The same things were measured in two ways. Each way mixes the same 6 hidden numbers, adds some noise and spreads widely along 3 directions of its own, which tell nothing about the thing.
(in the rows, 128 means zero)
Some things both ways: the first way, then the second way.
[108 172 131  88 142  79 123  53 107 144 119  96 106]
[102 172 173 146  92 132 220 187 117 128 126 187 122]

[112  52 149 169 119 155  78 174 145 116 158 146 129]
[ 89  66 109 122 136 124  97 127 153 101  90 151 122]

[175 123 123 145 126 101  74 104 107 122 132 146 142]
[129 209 138 150  87 155 134 135 130 106 119 128 102]

[165  94 150 159 124 131  85 151 119 118 140 172 130]
[ 81 124 103 148  83 129 138 126 146 129 119 119 113]

[117 115 156 130 132 139 128 171  91  95 125 150 116]
[182 146 143 162 145 105 145 126 145 118 117 168 169]

[152 103 151 131 156 159  98 173 130 122 120 131 113]
[107 109 164 155  89  82 146 108 202  78 119 180 123]

[ 95  85 131 176 124 112  66 160 139  92 124 164 138]
[103  91 128 110  98 152 144 163 110 109 123 114 106]

[117 117 157 131 133 165 119 133 142 141 145 119 101]
[101  81 118 137 108 107 134 119 180 112 107 155 123]

[164 144 177 115 134  93 155 129  67 110 144 133  94]
[ 90 115 139 151 130 132 203 160 107 151 128 145 129]

[161 115 167 146 121 138 104 193  71  72 103 165 132]
[163 130 182 120  68  91 197 114 187 105 122 177 114]

[157 162 176 128 118  84 135 114  80 112 133 151 102]
[121 103 166 122  82 126 211 173 107 116 145 139 122]

[179 142 175 118 129 120 131 128 104 143 142 164 121]
[ 86 116 133 164  79  98 194 128 130 140 137 138 141]

[144  89 134 158 143 187  94 143 159 144 183 141 118]
[119 133  74 154 146 134  66  91 183 121  89 131 119]

[ 86  75 115 158 141 130  54 170 133  91 105 137 147]
[108 148 127 141 119 143 140 141 138 124 104 150 113]

[197 138 153 143 132 125  96 118 114 142 140 169 130]
[112 145 135 153  71 118 166 110 131 124 134 108 116]

[155 133 154 130 134 119  98 107 149 156 143 158 124]
[117 105 154 137  87 116 149 144 114  87 141 124 138]

[114 112 152 154 140 150 108 123 161 149 164 149 108]
[110  36 147 105 132 120 138 145 126  91 108 147 132]

[137 112 148 129 145 156 112 173  91 104 117 107 112]
[105 128 147 139  96 102 170 112 213 120  99 187  95]

Other things, the second way, with their names:
q_466: [159 116 176 128 153 142 160 170 102  88 126 152 141]
q_745: [157 105 148 122 144 130 156 157 101 117 116 150 157]
q_954: [119 207 149 181 116 132 162 126 122 124 128 139 125]
q_220: [137 100 117 109 104 122 145 116 128 136 103 128 137]
q_799: [ 73 126 130 193  75  82 188 118 129 134 151 133 155]
q_363: [184  97 152 106 166 124 168  92 123 145  97 129 136]
q_293: [ 76 118 108 174  78 102 121 122 129 108 134 120 146]
q_585: [132 134  87 142 112 148  93 125 131 123 114 104 127]
q_770: [159 174 139 116 163 154 209  96 104 197  88 126 109]
q_977: [116 150  93 165 170 136  90  68 131 139  92 106 130]
q_405: [ 89 109  92 133  26 111 145 108 177 128 128 105 101]
q_444: [130 161 122 152  95 122 102 100 158 101 113 127 120]
q_114: [150 141 111 135 111 136 154 129 144 140 123 121 121]
q_718: [145 204 161 143 113 129 141  91 113 118 101 134 125]
q_734: [173 151 164 121 138 137 134 103 122  97 107 123 118]
q_324: [ 98 155  94 167 107 119 174 116 136 179 113 133 138]
q_760: [174  92 125 103 151 143 159 145  94 144 110 123 148]
q_973: [127  22 130 117  92  73 174 101 190 121 122 145 138]
q_710: [ 52 104  89 149  73 124 129 154 165 122 112 152 113]
q_398: [125 148 130 140 171 149 170 151 103 156  96 164 138]
q_4: [112 155  99 154 143 140 108  85 149 138  92 116 109]
q_258: [149 196 157 142 110 136 140 119 162 103 104 161 105]
q_148: [ 95 190 101 211 125 100  86  55 192 116 105 134 128]
q_18: [162 125 124 120 145 121  73  78 208  90  73 163 111]
q_357: [146 128 122 128 116 124 157  91 150 149 106 119 117]
q_239: [ 95 127 160 160  89 111 180 171 143  95 143 168 130]
q_459: [104 107  97 140 178 172  99 147  22 130 117  70 155]
q_394: [124 164 115 165 182 154 113 128  93 130 104 127 143]
q_901: [102  76 131 148  74  99 190 151 138 127 148 130 143]
q_412: [175 195 179 175  63 103 170 132 178  76 160 148 119]
q_183: [110  81 126 122 119 113 114 104 162 100  98 145 121]
q_358: [ 94 113  89 133 161 142 129  74  81 173  88  81 129]
q_626: [169  97 111  78 131 165 116 129 123 123 100 106 110]
q_60: [133 184 126 181  78 117 146 145 176 106 144 153 126]
q_393: [111 129 119 124  79 134 138 103 144 121 115 102  94]
q_856: [ 73 130 108 163 110 112 162  91 117 162 111 116 134]
q_798: [142  84 100 151 139  98 131  92 123 143 115 116 177]
q_778: [ 91 102 110 147 140 104 110  58 119 135  93 109 143]
q_539: [110 139 146 147 116 122 226 153  83 169 124 154 153]
q_451: [109  60 129 111 116 140 146 140 142 106 125 113  96]
q_381: [ 95 111 143 176  97  90 122 165 188  65 128 199 152]
q_543: [ 85 183 147 158  74 112 204 128 152 150 114 169 110]
q_40: [156 128 124 128  90 136  93 110 175  80 123 110  99]
q_28: [162 180  89 151 118 143  90  98 165 126 102 113 118]
q_855: [112 163 155 181 147 125 118 114 132  85 125 138 125]
q_570: [184 126 164  95 164 152 158 124 107 120  96 133 118]
q_523: [152 185 108 151 141 132 130  90 121 159  92 127 142]
q_448: [125  96 117 140 119 129  90 123 118  86 126 102 138]
q_280: [105  78 134 144 107  80 123  92 233  97  98 188 122]
q_697: [172 123 135 135 150 135 117 152 151  91 112 159 141]
q_98: [102 164 115 166 161 136 140 109 130 146  97 145 128]
q_588: [150  73 121 104  49 105 125  97 173  97 129  97 113]

Some of these things the first way, each followed by its name:
[115 134 134 144 127 152  93  80 169 164 163 144 124] -> q_585
[156  66 123 116 170 182  66 175 157 143 108 105 145] -> q_148
[140 127 154 155  85 156 108 103 123 150 157 176 136] -> q_220
[144 108 137 137 114 136  78 137 109 108 105 127 144] -> q_734
[139 133 131 137 119 150  89 143  75  93 110 141 143] -> q_770
[ 81 137 184 122  67 124 137 117  87 102 102 127 112] -> q_760
[139  90 127 160 142 177  73 139 172 151 160 153 131] -> q_183
[151 161 152 117 176 108 115 156  89  89  90 119 104] -> q_412
[144  91 150 117  76 162  81 108 135 164 111 129 155] -> q_358
[112 114 153 113 166 123 132 133 145 146 152 106  86] -> q_381
[ 86 112 150 137 119 126 107 145 111 100 122 148 124] -> q_745
[133 145 159 110 102  98 127 105  79 120 112 144 127] -> q_539
[130  89 116 156 138 163  48 140 159 138 126 148 151] -> q_444
[118 100 149  99 108 114 109  94 106 137 105  80 123] -> q_394
[ 95 117 153  94 102 107 130 110  64 102 111  90 111] -> q_398
[197  82 145 129 105 177  74 118 151 187 152 155 160] -> q_778
[ 86 103 144 131 117 133  99  99 154 148 132 115 121] -> q_710
[178 120 150 182 118 159  72 142 150 139 158 211 145] -> q_405
[167 159 156 124 153 115 139 127 101 118 149 139  95] -> q_60
[109  75 125 156 132 202  69 162 151 116 143 119 133] -> q_18
[114 149 183 120 134 126 138 140 118 124 123 147  97] -> q_901
[143 128 161 121 118 141 114 140  95 124 128 149 126] -> q_324
[187  99 157 130 117 142  88 137 118 151 138 166 141] -> q_856
[172 121 141 150 121 145  77 118 132 135 135 153 143] -> q_393
[220 159 176  98 149 123 144 104 121 181 163 158 107] -> q_799
[151  87 195 181 123 182 124 252 106  74 144 206 110] -> q_973
